The rows of a group lie close to one hidden flat surface of 11 dimensions, which passes through zero. Surfaces can cross.
In the rows, zero is written as 128.
Known rows, each followed by its group:
138 122 117  74  95 169 102 146 174 147 111 128 183 137 118 152 129 121  70 108
D
 97 178  79  82 140 131 175 108 127 157  95 172  99 127 126 161 150 127  89  86
U
 83 126 134 115 118 139 125 115 136 110 125 152 118 173 117 141 103 129  70 102
D
151 153 123  91  82 133 109 146 144 151 142 117 138 136 104 155 132 119 119  73
E
 92 145  39 109 100 158 126 140 129  95 105 142 107 156 154  90 124 122 109 143
T
146 140 155 135  82 136 115 154 148 132 168  93 206 129 123 113 121 139 108 122
T
 95 121 145 131 124 115 106 109 121 121  65 115 157 153 141 105 152 151 185 214
U
129 108  63 108 120 142  86  92 160 143 146  99 137 109 131 141 169 103 143 173
W
138 132 120 173 157 188 141 143 114  94 128 104 120 124 151 122 100 141 113 147
W
126 118 168  94 102  86  94 163 185 114 101 140 170 145 142 167 144 117 126 175
D
113 118 162 143 137 151 146 160 138 127  95 139 112 149 140 171 131 142 110 135
W
141 107 103 117 141  76 112 102  88 103 115 123 129  64 119 155 103 112 143 164
E
 98 171  95 160 131 150 155 162 152 121 178 119 154 118 122 120 153 124  81 137
T
 93 164 172 159 104 147 115 135  81 153 122 146 109 119 114 105 162  97 142 132
U
143 123 182 141 133 179  90  91 164 127 141 149 140 112 173 143 143  68  91 138
T
139 144 101 121 124 112 136 168  89 110 164 124 125  91 124 107 101 121 131  89
D
140 161  99 130 163 122 151 139 120 117 164 128 114 114  99  98 111 129 118  77
U
157 109 150 146 119 113 126  89 128 146 144 119 135 120 110 136 117 127 122 129
W
132 127 111 172 120  81 183 170 136 131 157 119 129 170  76  93 114 180 119 126
T
132 123 117 121  87  92 109 147 145  95 125 146 154 126 113 137  97 103  67 159
T
144 116 136 155 100 151 114 113 159 149 168 122 128 124 135 152 151  94 100 137
U
107 128 154 142 101 154 120 138 136  98 142 122 167 158  97 150  88 136  43 115
D
146 175  82  92 129  85 149 124 109 117 146 120 142  90 108 145 107 134 115  97
D
136 133 128 132 163 167 162 143 157 109 136 135 120 168 172  91 113 159 129  85
E
186 135 167 126 149 139  77 125 164 146 108 143 112 106 117 133 162  66 138 143
T
125 145  89 142 104 114 102 124 103 127 159 115 102 114  81 107 137  96 130 132
D
175  94 174 142 191 107 139 139 164 150 140 164 100 127 127  91 140 113 156 109
D
155  79 147 128 122  78 124 114 134 144 102 135 104 137  89 172 116 135 125 146
T
187 148  96 135 139 133 114 138 130 109 166  72 166  97 117 102 109 132 146 128
D
117  91 119 112 129 100 122  99 163 135 141 135 133 117 142 169 147 119 125 155
W
143 172 160 122 140 132  73 166 128 123 112 124 151  83 117 110 165  74 162 160
T
111 113 116 115 163 120 121 145 161 145 167 156 121 108 118 105 159  94 126 112
E
155 133  88 122 120  94 108 131 103 143 120  90 128 119  70 103 134 139 181 141
T
133 166 118 110 137  86 141 178 138 105 147 149 154 107 101 114 111 112  96 109
W
148 114 169 102 124 156 120 198  98 134  91 131 131 115 140 135 106 144 155  79
U
180  93  75  98 124 155 113 156 183 176 126 148 108 105 142 127 177  89 135 123
D
115 159 164 149 153 116 152 181 126 104 148 152 138 122 123 105 117 126 104 107
U
 96 122  95 114 125 119 131  73 102 146 122 121 104 109 122 175 145 136 138 141
W
162 111 105 135  97 136 128 120 138 100 145 101 179 126 148 123  86 141  91 154
W
104 139 103 132 154 133 134  79 122 130 162  99 103 153 115 127 130 155 157 103
U
145 151 153 142 176 133 126 157 108 111 143 119 129 100 135  96 114 125 158 103
W
115 151 171 116 165  91 171 152 143 124  86 164 144 127 153 140 135 145 131 133
U
128 163  71 105 116 161 125 124 147 137 152 123 125 151 107 102 131 121  97  79
E
113 147 117 146  93  87 109 152 106  89 150 119 166  99 129  98 121 104 127 184
D
128  84 173 148 121 144  73 126 166 129 162 126 141 144 156  92 161  86 160 162
W
133 148 134 123 113 101 119 111  84  84 119 111 129 138 113 128  72 140 129 112
E
126  97 122 106  88 116 102  92 118 113 145  92 150 121 157 162 108 143 144 133
U
130 155 126  74 112 140 109 143 105 130 123  99 179  96 146 135 121 140 157  99
T
113 140 143 146  81 148 106 102 107 140  95 111 114 165 101 150 133 134 124 156
E
193 161  92 111 133 138 169 128 152 139 121 114 143 118 117 153 109 150  88 103
E
153 155 100 115 133 179 126 103 152 164 159 119 117 110 155 121 173 103 135  95
U
101 165 162 136 104 110  94  79  97 138 112  95 147 144  67 140 138 131 147 154
D
164 174  88  99 134 120 149 127 104 134 118 109 163  89 116 123 113 147 135 106
E
157 125 115  99 136 144 111 161 163 158 131 114 177  93 128 127 164 123 142 134
E
180 164  98 174 103 149 138  99 114 153 122  84 151 110 108 104 148 136 135 182
E
115 160  65  94  89 142 150 121 121 112 155 134 153 141 145 107 101 144  79  79
T
138 145 107 130 126 107 131 162 111 123  74  93 151 143 105  89 137 172 188 185
W
152 100 155 143 140  88 127 156 160 113 122 117 153 143  90 141 105 144 113 159
U
143 210  82  84 152 118 121 112 137 150 130  93 174 104  99  92 168 130 174 123
U
145  90 139 133 128 142  86 121 154 151 163 122  91 139 128 113 162  99 170 115
E
142 117 133 100 108 119 128 138 108 130 122  92 160 137 137 108 104 175 175  99
T
184 121 118 138 142 165 158 131 152 153 106 121 105 144 112 156 123 150 103 104
W
129 129 107 120 118  84 121 151 119 146 151 180 108  89  97  85 149  70 113 123
D
142 142 108 142  67 146  97 116 150 130 119 104 133 159  74 164 124 114  62 156
E
142 102  89 150 159 103 125 106 164 138 136 127  96 137 108 100 164 117 151 184
W

New rows. What belongs after each?
112 142  92  91 133 169 134 114 140 151  93 125 119 144 151 140 153 146 144 113
U
164 149 137 112 145  87 152 110  91 164 116 123 127  75 110 154 130 139 167 107
E
176 136 125 192 124 145 126 112 130 140 158  67 132 124  82 147 129 136 121 166
D
119 108 129 116 121 164 125 127 133 160 120 148  88 148 115 145 139 124 110  90
D
132 144  76 101 190  92 138 152 151  97 161 150 122 104 141  77 135 112 154 113
W
116 103 106 180 131 203  92 159 137 115 152  91 102 175 107  81 127 132 128 138
U
 63 134 172 129  81 114 148  67  73 130 127 156 124 154 137 143 105 139  96  95
T
107 103 154 160  99 138 171 122 117 149 149 104 140 193 130 109 121 196 140 106
T
128 136 173 116 134 151 102 186 145 138  79 125 135 130 142 136 161 123 173 149
T
 93 154 157  89  72 145  80 196 122 121 101 129 172 159 145  66 146 121 171 118
W
167 117 112 123 127 104 100  97 111 154 129 108 117  80  89 153 145 104 164 152
E
125 105 193 117 133  51 151 106 130 136 144 170 134 127 130 142 116 127 126 104
W
100 166  92 100 131 122 110 170 122 111  97 140 130  92 123 153 145 101 123 152
T
109 174 116  81 122 161 120 115  99 145 115 124 135 104 145 142 146 118 143  83
T
162 100  89 137 162  83 119 174 157 101 106 137 105 123 103 116 121 115 140 177
T
144 105  96 142 139  99 123  94 111  59 149 130  85 126 143 127  61 117 114 128
E
124 136  94 129 134 155  98 135 166 144 133 120 157 128  82 102 155 104  90 164
E
118 122 130 174  74 179 142 121 112 108 106 127 125 178 134 118  95 146  66 150
W
131 160  83 114 131 133 124  93 112 140 122 131 124 108 136  87 154 109 145 144
U
 81 144  44  91 136 126 125 100 117  97 144 153 104 130 104 115 105 104  71 103
E
123 152 182 167 106  81 126 131 116 143 182 134 132 110  69 152 132  99  95 121
U
137 128  89 145 151  75 119 136 112  82 125 114 145 130  63  70  87 139 124 176
U
169 116 110 117 154 138 124 129 148 161 111 117 101 128 109 150 151 131 156 121
T
168 135  98 132 155 146 151 106 145 154 139 128 129 111 107 129 130 130  96 106
D
133 106 112 116 144 199 142 145 178 174 104 123 145 132 179 130 188 149 149 144
E
153  96 154  99  96 123  77 113 139 110  94 140 138 127 148 139 106  95 121 151
T
128 153 168 117 140 129 135 180 141 133 136 163 119 124 115 137 126 106 104  74
W
160  89  70 119 176  97 146  92 121  97 174 106 142  65 131 156  82 140 111 127
T
127 152 145 142 140 142 169 163 136 130 120 202 108 106 172 118 143  87  79 114
U
 89 131  76  84 124 157  94 150 147 124 115 120 132 135 163 108 168 121 169 143
W
133 120  94 110 115 118  97 112 130 101 171 108 171 106 158  77 115 110 148 139
W
 97 120 164 168 126 120 123 141  99  93 155 143 117 143 113  91  98 119 102 122
D
196 104 146 140 131 137 124 115 181 144 185 107 170 114 122 143 119 119  89 111
T
103 116 163 133 152 135 124 144 118 126  94 131 111 122 150 154 145 133 163 154
T
149  76 186 152 145 115 102 132 145 116 108 126 115 139 123 162 116 123 142 165
E
167  84 136 130 131 112  90 107 111  69 127  97  98 134 152 136  67 128 165 131
E
 95 143 127  93 112 142 132 143 113 127  90 130 155 131 138 154 121 149 119 130
E
191 124 117  83 109 147 125 104 127 179 106  97 142 130 118 139 132 153 166  83
W
 71 124 111 154 100 139 155 123 124 136 170 159  98 137 178  98 161 114 125 126
E
142 142 137 108 139 102  63 108 156 105 146 108 135 154  96  89 128 101 158 135
D
 87 139 114 101 137 135 148 164 115  87 114 143 139 127 178 132 107 146 118 111
W
144 143 150 123 141 149  94  69 141 163 118 107 132 158  62 126 144 125 130 121
D
110 138 157  99 122 115 120 156 153 125 160 166 136 113 130 149 130  89  87  77
W
107 138 153 130  92 140 160 123 134 185 127 128 125 161 101 178 150 158 104  90
T
164 107  78  99 100 122 132  98 153 132 138 127 144 155 141  92 112 139 120 114
W
120 113 158 124 144 123 106 185 173 115 131 136 186 119 111 122 139 116  94 162
E
112 165 163 122 129  95 120 110  69 143 115 139 117 113  94 110 133 114 170 109
T
135 150 134 165 148 114 149  76 138 155 199 145  91 113 120 125 154  92 112 103
U
129 132 101 101 169  96 148 110 106 102 105 133 128 125 151  95 107 156 167 126
U
 87 115 143 174 160 144 173 188 155 103 138 133 128 147 161 136 135 159 112 162
T
 98 123 135 110 175 146  79 137 117  84 144 118 131 153 130  42 105 125 173 100
E
131 123 124 132 125 126 159 117 120 186  98 150 111 102 136 143 174 130 138 150
D
144  94 208 154 153 122 152 158 146 141 103 163 105 134 152 150 131 125 128 128
U
139 124 124 133 176  89 126 131 134 101 167 125 141  90 139 104 124 118 155 144
W
135 131 158 103 105 102 131 158 153 125 103 113 140 139 133 220 126 149 127 134
D
 90 119 112  69  66 116 142 143 126 118  85 134 172 152 171 163 109 166 116 126
W
142 128  91  86 123 123 117 152 187 109 113  92 196 142 130 149 124 157 114 159
U
 91 155 128 105  98 127 104 124  85 120 132 126 145 119 134  99 123 121 146 116
W
172  99 180 145 153 139 111 152 163 133 142 117 138 135 141 100 133 117 156 129
W
143 136 121 136 167 115 171 186 157 134 135 123 120 140 121 121 136 163 144 112
T
115 148  69 127 136 128 130 123 136 143 150 141 146  96  96  98 157 103  97 153
E
147 139 159 146 119  97 119 134 109 113 150 107 170  90 106 144 103 123 109 145
W
163 156 117 152 188 103 156 146 162 120 150 166  89 116 106  96 137  94 104 116
T
119 139 137 131  96 168 163 112 147 199 144 119 127 165 106 177 160 161  97  79
T
